Every row belongs to one group in each of 4 separate groupings. Each group adds its own fixed numbers to the row, and there is some noise. The rows also spread widely along 13 directions, which tell nothing about the answers.
Some rows, each with its group in each grouping after it:
[19, -22, -13, 31, 13, 6, 6, -9, -6, 1, 0, -22, 2, -7, -11, 2, -4, 5, 3, 16, -22, -14, -5, 29, 0, 12, 10, -19, 16, -12, -19, 7, -8, 8, -16, -4, 23, 4, -10, 10, -7, 19, -4, -1, -16, 8] => T mevi Z82 (2)
[5, 15, 5, -10, 3, 6, 13, -3, 2, -20, 13, -5, 8, 9, 3, 7, 11, -12, 1, -17, 13, -14, -27, 6, -19, 5, 5, 24, 13, -20, 2, 0, 0, -1, -11, 1, -7, 12, -6, -11, 10, -28, 3, 0, -7, 17] => D Vadat Z978 (1)
[15, 12, 9, 0, 6, 29, 16, -15, -11, 5, -15, 11, 2, 5, -7, 27, -10, 6, -4, -8, -14, 3, -9, -20, 6, 22, -4, 4, -4, -10, -6, -14, -11, -32, -20, 17, 8, 12, 2, 5, 4, -36, 3, 8, -31, -21] => C zur Z82 (1)
[11, -8, 4, -13, 6, -15, 17, 14, 18, -32, 21, -1, -14, 22, 1, -19, 11, -17, 7, -11, 26, -9, -2, 23, 12, -7, -8, 25, 14, -13, 16, 16, 2, 21, -11, -19, -11, -5, -2, 32, 24, -34, -5, 11, -12, 22] => C mup Z149 (2)
[5, 10, -20, -22, -2, -1, -9, 11, -18, 20, -6, 10, -5, 3, -3, 3, -8, 15, 10, 2, 8, 14, 12, 5, 27, 12, -13, -16, -5, 2, 4, -15, 0, -7, 7, -7, 0, -6, -4, 0, 2, -20, -3, 12, 23, -14] => L mup Z161 (0)
[-25, 32, -32, -7, 11, -24, -17, 25, -3, 2, -1, -12, -20, -23, -15, 4, -2, 2, -11, 4, 9, -17, 21, 18, -1, 7, -9, -34, 14, 7, 11, 1, -11, -15, -5, 4, 7, -29, -6, 9, 0, -16, -5, 7, 15, -6] => S zur Z16 (0)
[0, 10, -16, 8, 1, -3, -15, -10, -9, 0, -22, 4, -14, -13, 9, 3, -21, -5, 13, 18, -10, -11, 8, 11, 10, 0, 2, -23, 1, 8, -17, -5, 10, -27, -23, -21, 8, 7, 12, 19, -6, -11, -3, 6, -11, -4] => D Gis Z161 (1)
[11, 8, -4, -2, 21, -24, 21, -16, -9, 15, 0, -10, -4, 7, -14, -6, 11, -18, -49, -7, -26, 10, 1, 0, -17, 2, 12, -21, -1, -5, 12, 1, -11, 10, 0, 10, 13, 2, 7, -9, -8, 23, -10, 4, -20, 4] => H Gis Z16 (0)
[2, 15, -29, 4, 7, 23, -19, 10, 3, -23, -17, 3, -9, -6, 33, -24, -30, 14, 22, 10, 7, -9, 12, 12, 6, 14, -6, -6, 17, -3, -2, -5, -7, -6, 1, -18, -4, 7, -3, -6, 24, -12, 10, 5, 18, 7] => S mevi Z149 (0)
[0, -2, -11, 31, -9, 31, -26, -40, 1, 4, 13, -16, 3, -29, 3, 2, -17, 32, 5, 14, -2, -9, -9, 8, 0, 2, 9, -2, 25, 10, -26, 5, -3, -10, 4, -30, -16, 8, 1, 12, -5, 31, -8, -20, 6, -4] => T Vadat Z978 (1)
[-2, 15, -8, -1, 11, -15, 6, -20, 6, 0, -1, -3, -2, 13, 2, 8, -4, -7, -4, -7, -12, -11, -20, 2, -15, -10, 3, 14, 17, -9, -15, 4, 10, -12, -20, 4, 8, 4, -8, -4, 7, -3, 0, 6, -15, 3] => H mevi Z978 (0)
[-10, 11, 10, -1, -13, -5, -5, -19, 11, -6, 16, 3, 21, -4, 8, 13, 14, 4, 15, 0, 13, -13, -32, 1, -16, -26, 3, 38, 5, 6, -14, 3, 23, -10, 2, -7, -15, 8, -12, 1, 0, -2, 6, -24, 6, 10] => L mevi Z978 (1)
[-9, -2, -4, -1, 0, 4, 5, 25, 2, -7, -11, 5, 7, 17, 19, -8, -10, -4, 12, 3, 2, 4, -3, -10, -12, 7, 4, 7, 5, -6, 10, -6, 8, 37, 11, 20, -2, -8, 3, -25, 9, 10, 20, -14, 28, 23] => H Gis Z978 (1)
[1, -18, -2, 9, -10, -8, 4, 6, -5, 3, 15, -8, -7, 17, -14, 3, -29, -5, 13, 15, 7, -18, -3, 7, 14, 12, 7, 1, 17, -3, 2, 5, 14, 20, -31, -7, -6, -16, 11, 38, 13, -8, 6, -8, -14, 3] => L zur Z161 (0)
[3, 17, 20, -11, 3, 18, 12, -35, 4, 12, 27, 1, 16, 2, -18, 28, 22, 11, -17, -25, 6, -1, -31, -12, -20, -2, 3, 32, 9, -16, 2, -6, -8, -14, 11, 11, -13, 13, -17, -10, 2, -20, -7, -8, -14, -8] => D Gis Z149 (2)
[-7, -2, 12, -3, 7, 14, 8, -14, 0, 10, 15, -10, -26, 17, -35, 1, -10, -10, -36, -27, -3, -3, 5, -37, -10, 26, 8, -2, 19, -4, 13, 13, -15, 8, -9, 12, -24, -12, 28, 7, 9, 0, -12, 4, -5, -23] => H mup Z161 (2)
[23, -14, -5, -3, -9, 24, -3, -10, -12, -8, 11, 2, -5, 11, 12, -29, -18, 0, 5, -1, 11, 5, -7, 7, 16, 29, 12, 0, 8, -2, 6, -8, -8, 27, 4, -35, -25, 11, 20, 1, 13, 6, -2, -8, 21, 7] => C mup Z149 (0)
[7, 10, -14, -22, -1, -25, -12, -5, 4, -9, -15, 19, 1, 3, 36, -25, 11, -10, 12, 5, 2, 14, -3, 18, -1, -31, -3, 8, -13, 12, 2, -6, 23, 2, 15, -28, -2, 23, 3, -16, -7, 11, -8, 1, 20, 24] => D mup Z82 (0)
[-13, 23, -18, -1, -3, -6, -28, -18, 7, 5, -14, 11, -5, -16, 16, 0, -20, 19, 15, 14, -1, 0, 0, 7, 8, -17, -12, -1, 11, 20, -7, -7, 14, -20, 3, -13, -2, 2, -2, 8, 5, 4, -1, -4, 8, -2] => T mup Z149 (0)
[23, -2, 10, -13, 8, -1, 20, -17, 2, -4, 7, 2, 4, 20, 2, 8, 25, -8, -4, -25, -4, 2, -24, -3, -5, -4, -1, 29, -1, -17, -12, 2, -1, -10, -6, 1, -2, 20, -11, -14, -5, -17, -13, 12, -6, -1] => H mup Z149 (1)
[-8, -10, 5, -9, -17, 12, -12, -7, 0, 11, 17, -1, -27, 15, -15, 2, -6, -6, -1, -13, 6, 9, 12, -23, 11, 14, -1, 8, 9, 11, 1, 10, 3, 5, -6, -7, -31, -18, 28, 11, -4, 3, -13, 4, 17, -15] => T Gis Z161 (1)
[10, -28, 9, 13, -3, 9, 5, -9, -2, 7, 13, -2, 15, 15, -2, 0, -11, 5, 12, 7, -10, 2, -26, 1, -3, 7, 17, 14, 12, -10, -7, -4, 12, 44, 3, 4, -4, 6, 0, -9, 2, 30, 9, -30, 9, 18] => C mup Z161 (2)
[-17, 4, -20, 9, 8, 0, -18, 4, 12, -21, -5, -22, -21, 1, 15, -17, -11, -7, 5, -2, -1, -9, 11, 2, -12, 2, -2, 6, 31, 1, -7, 25, 8, 9, -8, -10, -13, -5, 12, -7, 4, 22, -7, 4, 15, 14] => T Vadat Z82 (1)
[11, 18, 5, -17, 16, 1, 23, -13, -3, -1, 12, 1, 1, 9, -11, 11, 14, -6, -23, -14, 4, 9, -4, 4, -3, 7, -1, 11, 4, -19, 14, -4, -8, -7, -4, 6, 1, 8, -2, 4, 7, -29, -7, 12, -24, 8] => D Gis Z16 (1)
[-11, 15, 2, -4, 4, -15, -1, -3, 6, 2, -16, 4, -17, -9, -3, -14, 6, -11, -35, -7, -6, 7, 25, -22, -12, -16, -6, -17, -11, 19, 21, 9, -8, -12, 9, 4, 1, -7, 18, 7, -7, 9, -7, 3, -13, -15] => H Vadat Z82 (0)
[3, -5, 9, 7, -6, 2, 7, -20, -8, 11, 4, 9, 5, -4, -16, 14, -25, 6, 3, 16, 2, -8, -11, 2, 14, 9, 6, -11, 0, 7, 4, -14, 7, 0, -14, 0, 0, -7, 8, 39, 8, -12, 7, -13, -12, 1] => H mup Z82 (1)
[4, -1, -2, -23, -5, 12, 8, 3, -9, 19, 13, 19, 12, 14, -7, 17, -10, 22, 20, 4, 15, 17, -12, 12, 20, 15, -5, 6, 0, -13, 16, -27, 9, 25, 11, 11, -1, -9, -14, 2, 15, -23, 10, -5, 17, 17] => D Gis Z82 (2)
[-7, 6, 19, -12, -18, -6, 1, 5, 11, 11, -5, 19, 13, -4, -3, 18, 31, 2, 0, -8, -2, 12, -7, -24, -14, -29, -12, 21, -21, 16, 12, -6, 8, -16, 17, 24, 10, -2, -12, -9, -15, -9, 7, -12, -8, -16] => T mevi Z161 (0)
[7, -4, -4, 11, 6, -9, 1, -3, -13, -5, 1, -11, -8, -6, -13, -14, -12, -19, -12, 9, -6, -19, -5, 17, -7, 15, 20, -31, 8, 0, 3, -2, 0, 11, -16, -16, -1, 7, 21, 12, 0, 4, -3, -9, -7, 11] => D mup Z161 (2)
[-14, 25, -2, -18, 0, -15, -1, 4, 2, -5, 11, 7, 3, -13, 5, -19, 14, -2, -18, 1, 20, 4, 9, 9, -12, -14, -1, -3, -6, 14, 28, -5, 0, 7, 25, -12, -23, -2, 7, 2, 11, -4, -1, -12, 18, 15] => L Gis Z16 (2)
[8, -20, 4, 5, 5, -13, 20, -3, 13, -8, 26, -12, -11, 26, -19, 1, -9, -11, -5, -4, 6, -14, -10, 7, 4, 5, 5, 19, 27, -16, 5, 20, 6, 28, -26, 0, -1, -16, 3, 34, 17, -6, -3, 4, -23, 8] => H mup Z16 (0)
[9, -2, -1, 5, 0, -30, 0, 6, 0, 7, -13, -3, -11, -9, -6, -12, 22, -20, -20, 4, -15, 7, 21, 6, 1, -21, -6, -23, -16, 17, 10, 9, -5, -9, 3, -6, 18, -4, 8, 15, -23, 12, -15, 6, -21, -7] => T Gis Z149 (0)
[-3, -2, 4, 12, 6, -19, 7, -12, -7, 26, -6, -6, 9, 3, -12, 19, 6, -12, -22, 2, -33, -2, -19, -14, -28, -4, 15, -7, 0, 3, -11, -3, 8, 6, -6, 28, 17, -1, 0, -23, -24, 36, 2, -16, -7, -3] => H Gis Z16 (0)
[3, 0, 2, -12, -6, 0, -4, -11, 2, 24, 8, 14, 5, -11, -5, 14, 17, 27, -2, 5, 3, 31, 9, 1, 25, -14, -13, 4, -15, 9, 2, -10, 0, 0, 28, -4, 2, -11, -11, 10, -17, 3, -9, -7, 9, -5] => C Gis Z16 (1)
[-8, 8, 21, -4, 1, -21, 19, 14, -2, -1, 3, -2, 3, 8, -21, 5, 4, -32, -29, -5, 0, -5, -10, -16, -23, 4, 8, -5, -5, -1, 34, -4, -1, 20, -4, 34, 1, -10, 14, 3, 0, -4, 14, -16, -16, 16] => S Vadat Z149 (1)
[8, 1, -14, -2, 8, 6, -2, 7, 23, -23, -20, 8, -20, 20, 32, -20, -12, 6, 15, -1, 2, 9, 21, 0, 11, -19, -18, 24, 14, -10, -3, 18, 8, -3, -8, -19, 6, 10, 2, 9, 14, -11, -8, 21, -19, 5] => D zur Z978 (0)
[13, 5, 10, 9, -5, 12, 4, 11, 16, -45, -22, 9, 4, -15, 39, -10, 24, -15, 16, 1, 3, -20, -3, 2, -18, -27, -8, 23, -13, 4, -12, 6, 5, -35, -12, -18, 7, 33, -4, -1, -9, -32, 2, 3, -23, 3] => D Vadat Z16 (1)

New rows, each followed by its group in each grouping:
[-23, 29, -5, -15, 11, -8, 0, 0, 8, 5, 9, 2, 18, -5, 4, 18, 7, 19, 0, -3, 11, 12, -13, 4, -8, -8, -8, 19, 12, -9, 13, -6, 4, 14, 27, 21, 1, -12, -26, -15, 10, -4, 11, -18, 15, 19] => C Gis Z149 (1)
[-11, 0, -12, -12, 9, -39, -3, 11, 9, 2, 1, -15, -27, 26, -6, -13, 2, -25, -8, -12, -1, 1, 13, -1, 2, -10, -10, 10, 20, -4, 2, 26, 15, 12, -13, -2, -3, -19, 8, 6, -1, 9, -14, 16, 1, 5] => L mevi Z149 (0)
[-1, -6, 11, 4, -16, -9, -5, -17, -20, 41, 19, 3, 14, -18, -40, 31, 8, 0, -14, 6, -10, -9, -26, -5, -6, 9, 16, -21, -11, 16, -2, -20, 1, -4, 0, 17, 3, -11, 2, 4, -28, 16, -2, -28, 6, -16] => S mup Z16 (0)
[-23, 9, -15, 3, 8, 0, -14, -10, -2, 2, -13, -10, -25, 19, -3, 6, -47, -14, 7, 2, -17, -8, -3, -16, -6, 26, 4, 1, 36, -1, -10, 7, 21, 9, -32, 17, -11, -13, 27, -3, 14, 18, 6, 4, 9, 12] => T mevi Z82 (1)
[7, 9, 8, -7, -10, 39, -7, -18, 9, -2, -3, 18, 10, -8, 16, 3, 13, 28, 6, -8, 6, 23, 3, -21, 2, -11, -12, 25, -10, 7, 2, -7, -6, -21, 29, -4, -11, 17, -7, -10, 2, -10, 0, -5, 6, -14] => T mevi Z161 (1)
[3, -8, 2, -11, -9, 17, -10, -5, 18, 22, 4, 28, 5, -2, 10, 6, 15, 43, 12, 2, 4, 36, 18, -13, 19, -28, -24, 22, -14, 7, 2, -6, 2, 0, 40, 1, -2, -4, -20, 1, -8, 8, -7, -6, 16, -8] => S Gis Z16 (2)
[11, -33, 6, 10, -14, 34, -9, 3, 13, -2, 6, 6, 4, 6, 13, 8, 16, 17, 36, -4, 3, -5, -5, -7, 2, -9, -6, 31, 3, -5, -26, 8, 7, -4, 5, -11, -5, 6, -13, -6, -18, -2, -8, -5, 12, -13] => D Gis Z82 (2)
[16, -15, 1, -6, -10, 5, -4, -9, 5, -1, 6, 16, 6, 8, 20, -11, 5, 8, 23, 6, 4, 10, -5, 12, 10, -18, 1, 18, -6, 1, -9, -5, 16, 12, 10, -27, -8, 17, -3, 0, -2, 2, -4, -7, 10, 14] => D Gis Z161 (2)
[1, 22, 4, -10, 3, 0, 17, 9, 7, -6, 8, 0, 7, -14, -9, 20, 43, 5, -18, -21, 11, -13, -5, -1, -18, -9, -10, 9, -8, -4, 8, 2, -19, -34, 5, 13, 11, -3, -26, -3, -6, -44, -5, 8, -14, -25] => H zur Z16 (0)
[-3, -6, -19, 2, 14, -26, -2, 2, -9, 23, -2, -18, -16, 16, -15, -3, -15, -6, -13, 5, -14, 13, 18, 6, 12, 10, -1, -21, 15, -8, 0, 10, 5, 27, -5, 4, 5, -21, 11, 8, -6, 31, -11, 5, 7, 11] => L Gis Z978 (1)
[-4, 28, -13, 1, 14, -8, 0, -13, 1, 0, 4, 0, 37, -20, 19, 10, 20, 25, 9, 11, 0, -6, -25, 29, -23, -30, 1, 12, 3, -9, -9, -10, 8, -7, 23, -3, 9, 25, -41, -25, 3, -1, 10, -21, 7, 20] => L Gis Z161 (2)
[-20, 10, -19, -20, 12, -28, -13, 22, 4, 18, -20, 0, -6, 15, 7, 5, 8, -3, 3, -7, -15, 18, 5, -9, -11, -14, -11, 4, 7, -6, 1, 6, 19, 18, 17, 26, 17, -10, -9, -42, -16, 27, -4, 0, 27, 7] => D mup Z161 (0)
[-13, 13, 13, 14, -12, -1, -1, -18, -5, 24, 1, 6, 24, -19, -15, 28, -2, 7, -11, 11, -13, -6, -26, -10, -25, -10, 10, -6, -5, 15, 5, -15, 5, -6, 5, 27, 10, -3, -4, 1, -10, 13, 16, -32, -17, -6] => T Gis Z978 (0)
[19, -1, 10, 20, 22, 10, 20, -25, -2, 1, -23, -3, 4, 9, 1, 0, -15, -6, -25, 5, -37, 12, -4, -19, -10, 4, 11, -1, -1, -12, -2, 2, -3, 2, -8, 13, 20, 23, 10, -1, 0, 20, 5, -8, -46, 3] => C mevi Z161 (1)
[6, 10, -10, -13, 10, -1, 4, -1, 13, -10, 1, 2, -17, 9, 9, -8, 7, -1, -5, -8, 7, 8, 16, 5, 7, -10, -13, 16, 10, -9, 7, 11, -2, -9, -1, -15, 2, 2, -1, 11, 7, -20, -12, 20, -15, 1] => D Gis Z16 (0)
[-9, -12, 22, 3, -8, 13, 7, 12, 17, 7, 22, -1, -7, 7, -31, 24, 9, 7, -5, -13, 17, -1, 10, -27, 5, 2, -12, 22, 7, -6, 20, 15, -11, 5, 4, 27, -7, -32, -4, 33, -2, -20, 1, -6, -13, -18] => S Gis Z149 (1)
[-16, 6, 4, -19, -10, -25, -5, -8, 6, 14, 12, 12, -19, 10, -21, 2, -18, -6, -3, 7, 15, 8, 9, -3, 19, -8, -4, 1, 3, 13, 23, 0, 19, 9, -8, -6, -8, -27, 16, 42, 12, -13, -1, -2, -7, 4] => D mevi Z161 (0)
[10, -1, 6, 48, 4, 34, -1, -6, 2, -30, -31, -5, -4, -28, 19, -22, -17, -10, -9, 14, -19, -36, 8, -11, -27, 7, 14, -28, -1, 12, -12, 4, -20, -28, -15, -14, 5, 25, 19, 11, -1, -2, 9, -13, -33, -20] => H Gis Z149 (2)
[-2, -9, 4, 22, -1, 5, -6, -2, 25, -15, 11, -16, 0, -17, 3, -5, 22, 11, -4, 1, 4, -9, 11, -2, -8, -28, -6, 18, 8, 2, -3, 30, -8, -7, 11, -16, 5, -5, -13, 18, -13, 9, -6, -14, -22, -15] => C Vadat Z161 (0)
[17, -27, -3, -2, -14, 10, 4, 29, 12, -5, 6, 9, -1, 4, 9, -17, 22, 15, 17, -1, 21, 12, 22, 8, 23, -8, -14, 6, -12, 1, 11, 6, -12, 17, 23, -13, 7, -17, -15, 14, -2, -12, -3, 5, 16, -6] => H mevi Z978 (0)
[10, -11, 2, -1, -9, 19, -1, 6, 0, 13, -10, 7, -23, 3, -14, -4, -5, 7, -11, -3, -5, 20, 34, -23, 22, 10, -14, -12, -8, 10, 14, 4, -15, -9, 3, 2, 5, -15, 15, 22, -3, -9, -8, 13, -15, -29] => T mevi Z161 (0)
[3, 3, -21, -2, -3, -11, -16, 18, -1, -7, -13, 0, 2, -16, 19, 1, 20, 8, 30, 8, 8, -10, 8, 23, 14, -18, -15, -2, -5, 4, -21, 4, 8, -26, 3, -22, 9, 6, -19, -1, -15, -19, -8, 7, 21, -7] => L mup Z161 (1)
[-2, 4, 5, -8, -5, -3, -12, -22, 8, 22, 15, 9, 6, -17, -11, 4, 34, 19, -15, -7, 0, 18, 3, -7, -5, -29, -4, 7, -15, 15, 0, -2, -2, -13, 34, -8, -7, 2, -14, -9, -20, 18, -15, -15, 15, -12] => S mevi Z161 (2)
[-4, 26, -19, -4, 20, -14, 0, -21, -4, 3, -7, -2, 7, 8, 9, 14, -17, 1, 6, 5, -12, -4, -23, 20, -8, -1, 5, 5, 23, -19, -14, -8, 17, -1, -14, 4, 10, 11, -10, -12, 9, 0, 3, 1, -7, 29] => D Gis Z978 (1)
[8, -18, 25, 7, -11, 0, 26, 15, 16, -13, 9, 14, 31, 8, 12, -4, 17, 1, 5, 9, 10, 1, -13, -4, -19, -28, 5, 29, -14, -2, 25, 0, 7, 33, 19, 14, 8, 4, -14, 7, 6, -4, 25, -29, -17, 16] => H Gis Z161 (0)
[0, -1, 0, 5, 9, -3, 14, 30, 12, -12, -18, 3, -10, 10, 6, -8, -4, -6, -5, -1, -1, -2, 21, -11, -3, -2, -12, -1, 2, -5, 20, 10, -9, 11, -1, 19, 18, -15, -3, 12, 9, -15, 10, 7, -21, -6] => H Gis Z149 (0)
[12, -1, 18, -20, -6, -18, 14, -1, 5, 18, 6, 13, 16, -4, -8, 14, 41, 9, -11, -6, 6, 32, 1, 1, 12, -32, -16, 15, -28, 0, 19, -9, 2, 6, 34, 10, 16, -1, -21, 4, -22, -5, -10, -4, -10, 5] => D Vadat Z149 (1)
[4, 20, -5, -16, 13, 20, 11, -2, -6, 8, -14, 18, 5, 14, 12, 15, -2, 10, 1, -15, -13, 10, -11, -16, -11, 14, -7, 9, 0, -14, -6, -20, -5, -11, 2, 25, 5, 12, -11, -38, 10, -21, 6, 11, 9, -4] => H Gis Z16 (2)
[18, -7, -11, 26, 14, 18, -6, -25, -3, -13, 1, -27, -13, -11, -6, -4, 0, -4, -9, -4, -13, -23, 0, 10, -5, 14, 13, -8, 23, -13, -26, 21, -13, -24, -22, -32, 0, 21, 9, 11, -12, 5, -23, 8, -19, -13] => D mup Z161 (1)
[21, -32, 8, 22, -9, 25, 6, 26, 3, -22, -2, -12, -8, -8, 5, -28, 16, -5, -4, -2, 10, -7, 24, -5, 4, 13, 0, -12, -7, 2, 7, 13, -26, 14, 13, -17, -3, -3, 9, 11, -13, -2, -5, -2, 5, -11] => H Vadat Z149 (1)
[7, 6, 14, -11, 11, -8, 17, -6, 1, 0, 5, -5, 0, 7, -8, -1, 36, -19, -38, -26, -15, 12, -10, -15, -26, -6, 4, 11, -7, -4, 5, 4, -10, 2, 11, 12, -3, 12, 2, -32, -16, 11, -13, -3, -7, -1] => C Vadat Z16 (2)
[-8, 4, 3, -4, 3, 10, 5, 6, -1, 12, 12, -5, -9, -1, -26, -4, -11, 11, -28, -4, 15, 11, 23, -19, 6, 13, -5, -10, 7, 1, 40, 7, -17, 18, 17, 6, -11, -21, 13, 25, 16, -4, 2, -9, -7, -15] => L mup Z161 (0)
[-10, 5, -12, -9, 11, -2, -13, 18, 12, -4, -5, -6, -13, -5, 7, -23, 18, 7, -9, -11, 10, 13, 20, 1, -4, -8, -10, -4, 8, -1, 16, 11, -7, 19, 37, -6, -6, -5, -2, -18, -5, 16, -15, 1, 29, 6] => D mup Z149 (2)
[-20, 38, -12, -31, 8, -13, 0, 16, -26, 18, -23, 17, -10, 9, -9, 17, -34, -16, -3, 5, -3, 9, -3, -6, 6, 34, -2, -31, -1, -1, 21, -35, 11, 3, -13, 34, 9, -17, 16, -13, 16, -28, 17, 6, 16, 16] => D mevi Z16 (1)
